The rows come from 5 hidden closed curves, with some noise, and rows from the same curve form a group. Each curve winds through 8 dimensions. The rows are also pushed far along 5 directions, which tell nothing about the answers.
In the rows, 128 means zero.
Known rows, each followed by its group:
[126 120 126 141 135 122 144 147 128 127 144 162 120 133 123 155 159 160
  90 126 158 138 101 150 152] -> vuvad
[157 104 102 112 139 108 153  95 118 127 125 123 137 129 146 109 147 107
 192 144 152 121 156 131 161] -> pudaz
[142 114 150 118 136 117 144 156 118 115 121 144 127 143 118 153 114 142
  78 127  94 126 115 155 133] -> Dofez
[113 109  93 163 160  98 137 123 141 128 135 153 141 139 123 147 182 158
 109 130 117 147 125 153 171] -> vuvad
[111 141 135 119 118 153  93 129 139 133 114 114 118 123 143  94 118 132
 133 138  96 135  95 147  95] -> Lomi
[ 17 177 156 170 167 110 119  94 146 116 148 149 171 127 148  60 146 176
  81 122 135 127 116  52  93] -> nor
[ 73 139  84 150 155  96 135  95 151 138 158 147 156 140 134 131 190 181
 108 147 128 153  87 117 127] -> Lomi
[132 136 111 113 124 152 105 127 171 151 158  78 110 122 137 139 140 108
 163 130 133 160 145 125 120] -> nor
[ 89 118 122 171 145 107 153 111 119  96 131 149 151 112 139  97 127 148
 128 126 163 108 127 103 139] -> Dofez
[ 96 154 136 143 156 138 101 114 148 128 154 126 128 132 128 131 131 148
 109 138 119 145 113 107  98] -> vuvad
[139 105 108 155 141 127 116 154 106 104 112 137 121 131 111 154  97 131
 105 129  71 115  98 181 124] -> Dofez
[107 120 107 139 114 144 132 107 144 117 110  71 126 104 158  78 101  84
 189 128 132 122 144 110 112] -> Lomi
[129 133 109 122 137 120 132 126 140 146 155 124 118 134 126 187 162 142
 104 122 155 163 135 109 141] -> Lomi
[ 95 108  79 181 136 118 149 106 172 115 133 114 138 113 128 122 164 127
 160 137 130 153 121 127 141] -> nor
[ 79 129 110 188 180  88 161  91 135  96 176 189 172 129 141 131 178 179
  95 112 172 121 117  94 151] -> Dofez
[123 118 131 147 139 141 113 121 111 107  69 111 122 123 154  62  89 102
 160 129  81  98 127 142 113] -> pudaz
[ 95 125  90 135 134 103 143  95 149 134 142 130 154 130 135 107 172 147
 150 147 128 143 109 124 130] -> Lomi
[121 119 128 167 160 131 109 120  91  86  93 152 129 114 151 108 101 127
 132 104 106 105 123 130 117] -> Dofez
[118 116 120 145 138 115 150 112 106 105 138 127 145 123 130 107  99 112
 135 132 147  94 143 125 143] -> vuvad
[152 115 115 148 142 110 144 143  88 116 126 166 128 146 107 179 116 137
  80 118 117  99 110 156 147] -> vuvad
[113 100  88 183 148 103 154 103 137  87 136 149 157 121 128 147 130 153
 117 126 108 116 102 136 133] -> Dofez
[171 121 130  68  87 122 138 155 110 156 137 118 121 136 120 175 118 136
 105 125 144 122 133 141 139] -> pudaz
[ 63 140 137 170 108 161  94 144 137 113  88  97 118  99 135  35  83 120
 151 139 101 110  94 131  82] -> Dofez
[151 118  81 135 104 129 124 141 150 157 121 105 120 138  94 159 138 110
 150 140  87 136 118 163 133] -> vuvad
[166 130 125  88 108 134 108 130 128 154 137 128 124 134 110 174 142 122
 130 128 119 151 139 146 132] -> Lomi
[ 89 163 101  84  82 129 125 107 183 191 164  49 138 130 131 113 145 121
 153 152 153 153 145  73 106] -> pudaz
[ 98 122 122 124 115 127 149 103 149 118 124 102 143 112 167  82 132 120
 156 124 144 129 131 108 122] -> Dofez
[131 145 137 120 128 129 130 144  97 139 141 142 109 142 116 180 116 144
  69 125 155 125 110 117 124] -> nor
[116 101  87 152 144 104 147 130 134 106 142 136 136 124 122 171 145 157
 109 132 113 150  99 148 133] -> nor
[137 159 161 110 123 141 120 135 100 136 132 143 112 138 116 160 105 127
  87 121 145 122 119 101 103] -> nor
[138 151 152  93 121 147 112 151 132 154 134 104 105 148 129 151 111 128
  88 130 110 134 120 126 106] -> Lomi
[115 127 138 175 161 108 129 122 125 101 139 190 154 131 119 136 148 165
  92 109 121 117 120 128 140] -> pudaz
[113 144 119 124 122 138  97 129 125 144 117 104 121 123 123 110 116 125
 150 141 116 132 126 115 103] -> nor
[100 141 101 122  95 147 120 116 153 155 131  61 116 118 132 107 113  94
 159 144 141 135 131 112 111] -> nor
[ 67 127  69 198 205  74 150  60 140 113 156 164 165 142 149 120 200 184
 122 150 155 134 118  95 160] -> pudaz
[132 118 174 145 148 123 145 153 105  89 114 173 131 136 127 135  98 151
  62 112 101 103 108 144 123] -> Dofez
[ 89 125 115 204 151 115 129 111 142  97 109 166 150 117 124  90 142 162
 137 129 112 110  99 115 118] -> Dofez
[ 96 167 130 162 177 111 101 128 110 144 150 176 126 165 106 167 147 197
  36 146 120 121  89 118 122] -> pudaz
[163 124 187  99 127 150 132 137  99 113 125 140 113 130 130 103  90  91
 130 131 147 105 153 151 143] -> vuvad
[174 112 162  66 101 125 148 149 108 129 125 134 133 132 125 133 109 111
 128 125 125 121 144 152 136] -> nor
[149 175 161  85 121 149  94 140 103 169 135 116 106 148 121 139 106 114
 113 124 145 114 146  94 103] -> Dofez
[184 172 252  59  96 192  98 140  83 127 112 152  93 120 127  96  68  77
 138 113 172 107 157 103  92] -> vuvad
[134 101  68 141 110 121 146 137 137 140 119  99 114 132 113 160 134 118
 135 148 110 136 103 168 144] -> nor
[125 117 126 129 130 128 123 148  82 110 112 136 124 119 131 115  94 123
 124 124 125 105 114 152 126] -> Dofez
[108 127 145 167 132 155  82 186 121 112  94 147 102 118 102  94 105 148
 117 139  78 127  77 177  99] -> nor
[104  94  66 160 141 110 125 146 132 136 101 104 117 142 126 128 143 143
 107 158  72 139  94 203 160] -> vuvad
[ 75 162 145 176 154 149  83 162 133 127 146 150 105 126 120 151 131 181
  50 117 136 142  87 119 103] -> vuvad
[ 85 154 140 137 140 121 116 105 103 130 109 124 140 130 147  87 113 127
 110 121 134 108 143  89 120] -> vuvad
[ 86 166 136 129 126 147 111  84 143 133 124 100 140 118 157  67 124  91
 168 116 131 127 141  77  92] -> Lomi
[123 105  75 154 131 125 147 115 156 134 145  95 119 132 123 135 140 117
 149 163 133 134 117 159 153] -> pudaz
[149 127 121 120 140 121 140 116 116 118 173 153 130 126 135 193 142 146
 104 107 180 135 132 113 141] -> vuvad
[110 101  52 180 158  99 132 145 154 127 134 130 129 145 116 165 159 184
 107 155  70 137  64 175 130] -> Lomi
[144 123 140 126 118 140 113 148 142 131 127 114 124 128 116 122 107 119
 133 130  99 118 136 148 124] -> Lomi
[ 85 144 115 146 129 119 142 102 144 134 155 111 152 125 141  89 133 119
 139 126 157 110 140  97 130] -> pudaz
[ 99 137 153 159 155 124 115 118 126 116 113 152 140 125 132  88 140 135
 122 117 125 125 146 112 138] -> vuvad
[ 96 145 124 134 167  98 133 105 135 132 172 145 147 130 133 150 170 168
 108 125 178 153 154  66 140] -> nor
[ 99 120  97 155 133 125 120 120 158 131 142 111 129 121 132 143 151 146
 116 132 126 154 124 137 141] -> Lomi
[128 116 141 131 140 125 116 150 123 123 101 139 121 127 131 118 137 143
 120 124 106 140 133 146 139] -> nor
[113 136  72 123 113 122 109 105 159 168 162 110 140 138 115 159 172 137
 128 142 113 156 112 153 137] -> Lomi
[144 106 102 149 121 131 142 147 115 118 122 131 119 123 120 130 118 109
 148 124 128 107 113 164 141] -> Lomi
[146 165 150  87 120 154 107 165 107 166 146 118  81 148 120 201 121 129
  67 116 157 148 119 112 110] -> Lomi
[158 116 121 105 116 128 130 144 126 132 152 131 125 123 111 145 130 125
 155 136 140 134 126 152 132] -> nor
[121 124 125 136 102 146 125 141 144 135 119  96 124 119 128  84 106  97
 154 131 118 110 131 150 129] -> pudaz
[102 149  81 163 136 114 120 118 150 156 147 128 135 148 101 164 159 146
 104 134 110 137 106 118 125] -> vuvad
[ 87 162 137 128 146 134 113 136 155 156 141 113 107 148 139 147 153 169
  66 140 129 158 103 101 109] -> pudaz
[ 50 131 136 215 164 109 115 107 105  82  55 155 162 112 141  21 107 138
 136 117  80  89 126  99 113] -> vuvad
[136 192 185  78 125 151  99 124 131 177 186 124 109 157 108 173 118 144
  66 144 175 132 143  78 106] -> pudaz
[127 131 142 111  89 168 102 170 168 152 125  93 100 121 116 104 125 113
 146 141 108 151 108 168 111] -> Dofez
[164 123 141 101 136 119 169  96 100 117 173 137 132 130 138 154 112 107
 132 132 207 105 166 103 158] -> pudaz
[111 175 180 122 163 129 120 104 107 120 153 178 141 137 145 139 145 146
  83  93 166 131 140  63 110] -> Lomi
[155 117 119 127 120 135 129 139 142 132 137 120 110 130 117 182 127 136
 110 132 127 141 125 142 135] -> Dofez
[158  87  42 135 110 105 164 118 152 140 126 103 129 137 110 182 159 113
 159 150  94 147 104 177 153] -> nor
[137 127 136  91 127 115 150 130 134 136 176 141 140 133 125 159 155 142
 111 126 169 149 137 123 145] -> Dofez
[157 102 144 152 128 128 131 138 123  97 109 164 141 117 118 115 120 124
 143 111 102 108 135 162 144] -> pudaz
[137 128 133 119 127 132 138  96 115 112 111 128 144 121 153  95 117  86
 169 108 124 112 143 115 118] -> Lomi
[123 117  86 132 142  96 147 119 122 123 139 143 145 137 133 185 156 159
  96 116 114 143 104 124 129] -> pudaz
[122 103  76 162 122 109 153 124 160 135 108 101 132 135 119 125 139 133
 145 152  94 123 114 145 141] -> Dofez
[147  94  80 138 144  99 172  99 111 116 146 129 139 133 135 144 133 119
 150 146 160 106 138 148 173] -> pudaz
[146 129 171 108 117 134 145 147 113 122 141 155 121 124 127 129 126 131
 113 118 177 120 137 124 142] -> vuvad
[163 118 123  97  89 140 148 115 122 132 119  92 123 118 125 125  97  73
 180 133 144 117 154 119 126] -> nor

New rows, each followed by its group:
[178  83 111 110 104 131 126 162 112 123  98 141 117 122 117 130 130 120
 158 133  93 126 107 216 151] -> nor
[173 101 151  77  78 156 126 158 119 118 103  91 106 100 125 120  79  84
 176 130 123 136 146 155 116] -> nor
[100 122 122 151 138 111 149 110 102  94 135 150 152 105 150 115 125 138
 130 102 171 114 132  95 131] -> pudaz
[160 113 129 117 125 121 139 123  97 115 124 143 130 128 112 134 109 114
 146 141 132 113 133 145 138] -> vuvad
[130 101  85 128 124 106 149 140 158 135 135  96 138 131 107 132 140 125
 161 155  98 144 127 150 137] -> nor
[ 92 144 158 153 159 138  96 146 134 111 121 144 117 128 131 136 126 163
  69 119  96 152 106 123 103] -> Dofez
[110 132  97 105 104 146 108 115 174 171 149  66 113 116 146 115 163 110
 168 142 156 170 150 132 145] -> vuvad
[114 130 141 148 138 128 140 129 137 112 135 135 134 134 133 127 115 137
  95 120 119 113 117 125 123] -> Dofez
[128  78  50 162 146  90 171  83 142 104 110 110 165 126 155 105 151 105
 190 130  87 114 135 155 159] -> pudaz
[ 89 118 162 179 160 121 129 154 120  85  90 158 135 130 127  94  99 155
  72 124  66 111  98 144 112] -> Dofez
[140 125 132 151 140 139 115 143 114 109 137 153 121 121 126 141 117 138
 120 114 134 112 117 142 126] -> Lomi
[120 126 114 133 144 128 112 128 121 135 127 144 113 132 140 155 161 153
  99 126 136 152 112 150 146] -> vuvad
[121 124  75 127 121 110 150  81 148 134 151 114 146 123 153 155 159 145
 147 129 155 136 117 101 127] -> Dofez
[148 119 141  66  79 156 128 142 145 148 111  74 107 116 150 104 112  93
 164 133 127 145 137 142 116] -> Dofez
[155 144 164  75 104 141 144 123 138 142 165 109 128 134 134 148 108 108
 115 120 161 121 153 100 121] -> Dofez
[181 115 115 100 144 117 130 128  77 119 138 158 121 137 137 204 126 135
 107 107 140 123 128 144 142] -> Dofez
[125 116 146 139 150 126 116 189 101 120 112 159 102 136 104 152 126 161
  67 132 111 140 103 173 143] -> Dofez
[167 111 133  97 125 113 155 127 120 119 142 127 140 127 129 131 111 127
 160 137 144 110 145 117 128] -> Lomi
[110 147 158 149 146 136 123 120 116 112 146 158 137 119 135  99 123 129
 129 109 168 109 142  97 125] -> Dofez
[ 74 124 152 184 132 162  89 168 138  93  60 125 103 102 149  57  98 152
 118 123  72 129  75 150  84] -> vuvad
[167 147 131  70 113 121 139 132 148 174 168 136 122 158 119 195 172 151
 100 131 147 152 123 118 131] -> Dofez
[135 168 138 116 126 173  58 167 121 163 130 111  81 144 117 152 105 131
  98 131  95 134  94 151  86] -> nor
[120 159 118  98 127 110 143 108 147 174 173 103 132 153 123 172 152 146
  98 143 172 140 148  70 132] -> Dofez
[191 106 139  56 109 124 153 150 133 144 148 116 114 145 132 179 132 133
 115 143 133 142 131 161 145] -> Lomi
[104 155 179 141 131 142 118 119 141 116 106 141 139 122 142  64 117 131
 135 117 120 112 131  86  93] -> Dofez
[129  83 103 134 110 120 167 113 142 100 101 107 143 106 163  82 126 105
 180 125 120 117 128 152 144] -> Dofez
[141 127 141 148 142 148 108 140 113 109 110 148 108 125 143 144 116 136
 104 106 114 121 111 143 119] -> Dofez
[117 124 118 148 135 115 127 105 107 112 128 162 156 125 126 119 131 130
 121 116 116 109 123 143 139] -> Lomi
[157 119 132 113 120 136 120 174 107 126 102 135 102 137 114 178 111 134
  89 120  81 140  91 165 108] -> pudaz
[108 132  67 123 126 112 136 113 155 167 183  89 130 144 110 162 155 134
 124 165 148 146 119 136 145] -> vuvad
[129 136 120 126 156 105 138 103  99 112 173 148 152 135 129 174 117 140
  95 115 150 115 137 103 129] -> Dofez
[132 143 107 113 113 124 125 125 133 155 134 111 128 144 116 144 126 134
 124 144 112 121 110 122 110] -> Dofez
[157 144 169 119 143 151 102 132  72 107 120 152 118 125 146 117  78 107
 125 100 141  84 141 122 114] -> nor
[166 143 168 113 129 143 122 120  95 115 129 170 129 127 127 125 113 110
 142 108 151 106 139 115 119] -> nor
[109 158 119 119  94 147 117 121 168 170 128  75 116 133 121 110 121 122
 141 152 124 129 122  97  98] -> Dofez
[101 172 142 115 117 159  84 144 153 164 130  88 105 138 133 130 116 133
  95 127 101 143 111 106  81] -> vuvad
[112 146 108 104 109 138 127 110 163 151 146  75 128 126 132 135 133 103
 155 134 126 156 133  97  98] -> pudaz
[118 126 168 169 152 147 112 142 115  95  90 168 116 128 117  81 111 126
 119 139  92 114 101 166 122] -> vuvad
[ 90 152 105 146 135 124 136  75 162 142 163 132 143 128 140 120 180 136
 143 137 171 149 119  91 129] -> vuvad
[149  92 129 143 136 117 150 130  98  91  81 146 124 116 149 124 114 132
 134 115 126 111 131 138 145] -> Dofez
[133 101 150 140 122 130 130 126 101  84  93 148 148  96 141  51  99 108
 187 119 124  98 142 144 132] -> nor
[150  81  70 155 111 116 159 159 160 131 119 120 121 136  90 151 151 121
 150 157  78 139  87 208 151] -> nor
[116 135  91 162 135 114 128 122 138 140 133 135 137 141 103 155 146 137
 115 130 105 126 112 128 129] -> vuvad
[ 93 117  82 145 140 107 140 100 114 118 136 106 151 115 150  94 128 115
 165 131 147 116 138 117 140] -> Dofez
[146 135 147 113 116 139 127 163 110 142 141 138 111 141 115 149 113 130
  85 121 137 111 117 152 135] -> pudaz
[131 156 125  97 125 110 149 131 131 165 173 123 135 151 106 154 145 135
 116 140 165 127 138  88 127] -> Lomi
[ 79 151 128 166 134 145  94 120 129 115 104 131 123 116 148 102 114 157
 109 122 108 124  84 106  82] -> Dofez
[109 118 126 177 177 119 130 130 116  91 137 164 130 125 148 142 137 155
  90 104 134 123 120 133 144] -> nor
[157 119 152 133 145 138 124 153 111 120 119 171 105 147 104 149 132 136
  93 144 105 131  96 186 141] -> vuvad
[165 131 113 106 106 170  85 170 141 163 117  97  72 139 122 182 128 121
 115 130  97 152  98 182 116] -> Dofez
[159  99 129 146 154 125 129 136 113  90 116 160 127 128 121 151 114 135
 123 128  89 125 109 169 129] -> vuvad
[139 104 113 140 131 119 144 123 117 111  99 135 123 120 147 137 129 140
 129 121 133 122 122 130 139] -> Dofez
[117  76  48 188 128 117 128 150 153 121  92 103 118 128  95 114 136 127
 161 176  46 135  77 225 148] -> vuvad
[123 134 122 147 120 127 131 106 146 124 131 137 143 117 126 106 135 133
 164 130 142 117 127 102 117] -> Dofez
[165 130 129 114 147 119 110 167  76 133 130 171 106 151 101 205 125 167
  67 127 114 128  96 157 128] -> nor
[166 119 133 107 109 143 135 151 135 139 139 112 110 140 120 163 110 113
 110 128 119 121 126 159 134] -> Dofez
[124 130 133 134 128 131 123 120 166 131 126 100 137 123 128 104 129 113
 162 129 109 137 158 104 118] -> Lomi
[149  94  93 140 134 113 143 133 133 109 121 119 135 126 130 125 116 134
 162 143  96 112 114 156 127] -> Lomi
[135 136 100 111 107 134 110 132 146 169 122  92 121 142 107 113 135 108
 165 157  95 133 124 150 121] -> pudaz
[118 142 146 102 112 118 140 128 124 141 137 120 140 131 127 123 115 136
 111 129 144 118 138  93 116] -> pudaz
[182 113 173 118 102 152 122 155 101 104  90 134 120 109 109 101  68  79
 169 111 112  94 162 143 122] -> vuvad
[145 120 124 113  97 124 154 114 147 137 110 113 143 125 124  93 132  93
 182 133 122 118 145 122 130] -> vuvad
[146 132 112 118 141 133 105 162 120 161 118 137  90 157 114 161 158 153
 100 153 109 147  91 176 139] -> pudaz
[141 131 111 103  98 145 132 131 170 160 155  77 117 135 126 146 127 106
 137 140 125 138 132 139 126] -> Dofez
[146 156 146  84 132 107 142  86  99 140 161 149 154 137 128 167 140 116
 121 105 177 130 175  62 132] -> Lomi
[142 115 124 109 126 107 154  85 106  99 133 135 165 109 164 132 116 117
 153  93 153 111 163  85 129] -> pudaz
[119 113 141 177 152 137 120 176 100  94 113 171 114 131 118 123 105 150
  78 120  95 100  76 188 129] -> nor
[131 144  72 121 117 129 114 128 168 189 143  84 111 154 115 155 169 127
 142 151 113 147 117 136 130] -> Dofez
[148 119 124 103 149 114 145 121 125 123 176 128 133 140 134 178 128 139
 102 132 145 134 135 132 140] -> vuvad
[116 146 114 116 117 127 120 109 122 147 119 106 133 132 126 128 123 105
 135 126 115 131 138 108 114] -> Lomi
[146 127 101 114 115 125 125 121 119 145 133 129 121 133 110 159 141 128
 138 145 135 138 114 140 131] -> vuvad
[ 92 120 118 155 129 119 155 106 145 115 117 117 152 122 142  63 133 103
 157 128 121 114 133 125 136] -> Lomi
[118 150  59 129 146 100 128 108 151 183 170 111 133 163 118 183 188 153
 114 145 136 147 118 112 143] -> Dofez
[101 146 137 128 143 118 126 129 136 144 131 109 128 141 123 126 126 139
  99 140 125 135 143  95 123] -> Dofez
[131  91  84 153 114 126 148  99 170 111 121  86 139 107 136 113 127 102
 192 139 116 133 148 133 140] -> Dofez
[140 123 120 123 134 111 160 105 134 121 175 151 151 126 136 143 157 132
 140 116 183 124 146 113 155] -> Dofez
[121 117 102 162 162 111 132 128 110 110 140 142 135 138 123 157 120 139
  97 123 112 114 121 143 142] -> Dofez
[153 112  56  94 104 126 147 125 155 168 158  70 107 139 133 196 157 112
 145 144 141 162 121 151 146] -> Lomi
[108 151 126 118 132 120 128 126 150 149 159 112 135 136 123 121 136 152
 133 148 145 132 125  88 105] -> Lomi
[140 162 148  89 120 144 121 124 132 158 176 105 117 141 129 164 114 115
 102 123 168 126 151  95 120] -> Dofez
[122 105 136 139 121 132 153 111 112  89  99 119 140 102 169  59  97  93
 177 111 148  92 149 120 134] -> Dofez
[149 140 182  87  89 175  86 151 112 132  96 118 110 107 136  64  86  92
 171 120 122 116 138 147 102] -> nor
[ 93 147  97 162 158 126 110  91 129 126 148 122 144 128 152 108 135 130
 142 122 135 113 126 105 119] -> nor
[211  83 106  81  74 124 171 124 127 132 105  95 131 124 122 132  96  76
 201 141 116  98 151 157 143] -> Dofez
[ 79 152 109 121  94 145 127 104 181 164 128  55 132 124 143  63 130  97
 171 150 125 133 128 100 102] -> vuvad
[173 141 135  62 110 139 126 154 142 167 169  90 109 147 108 178 119 108
 130 139 133 145 146 128 118] -> nor
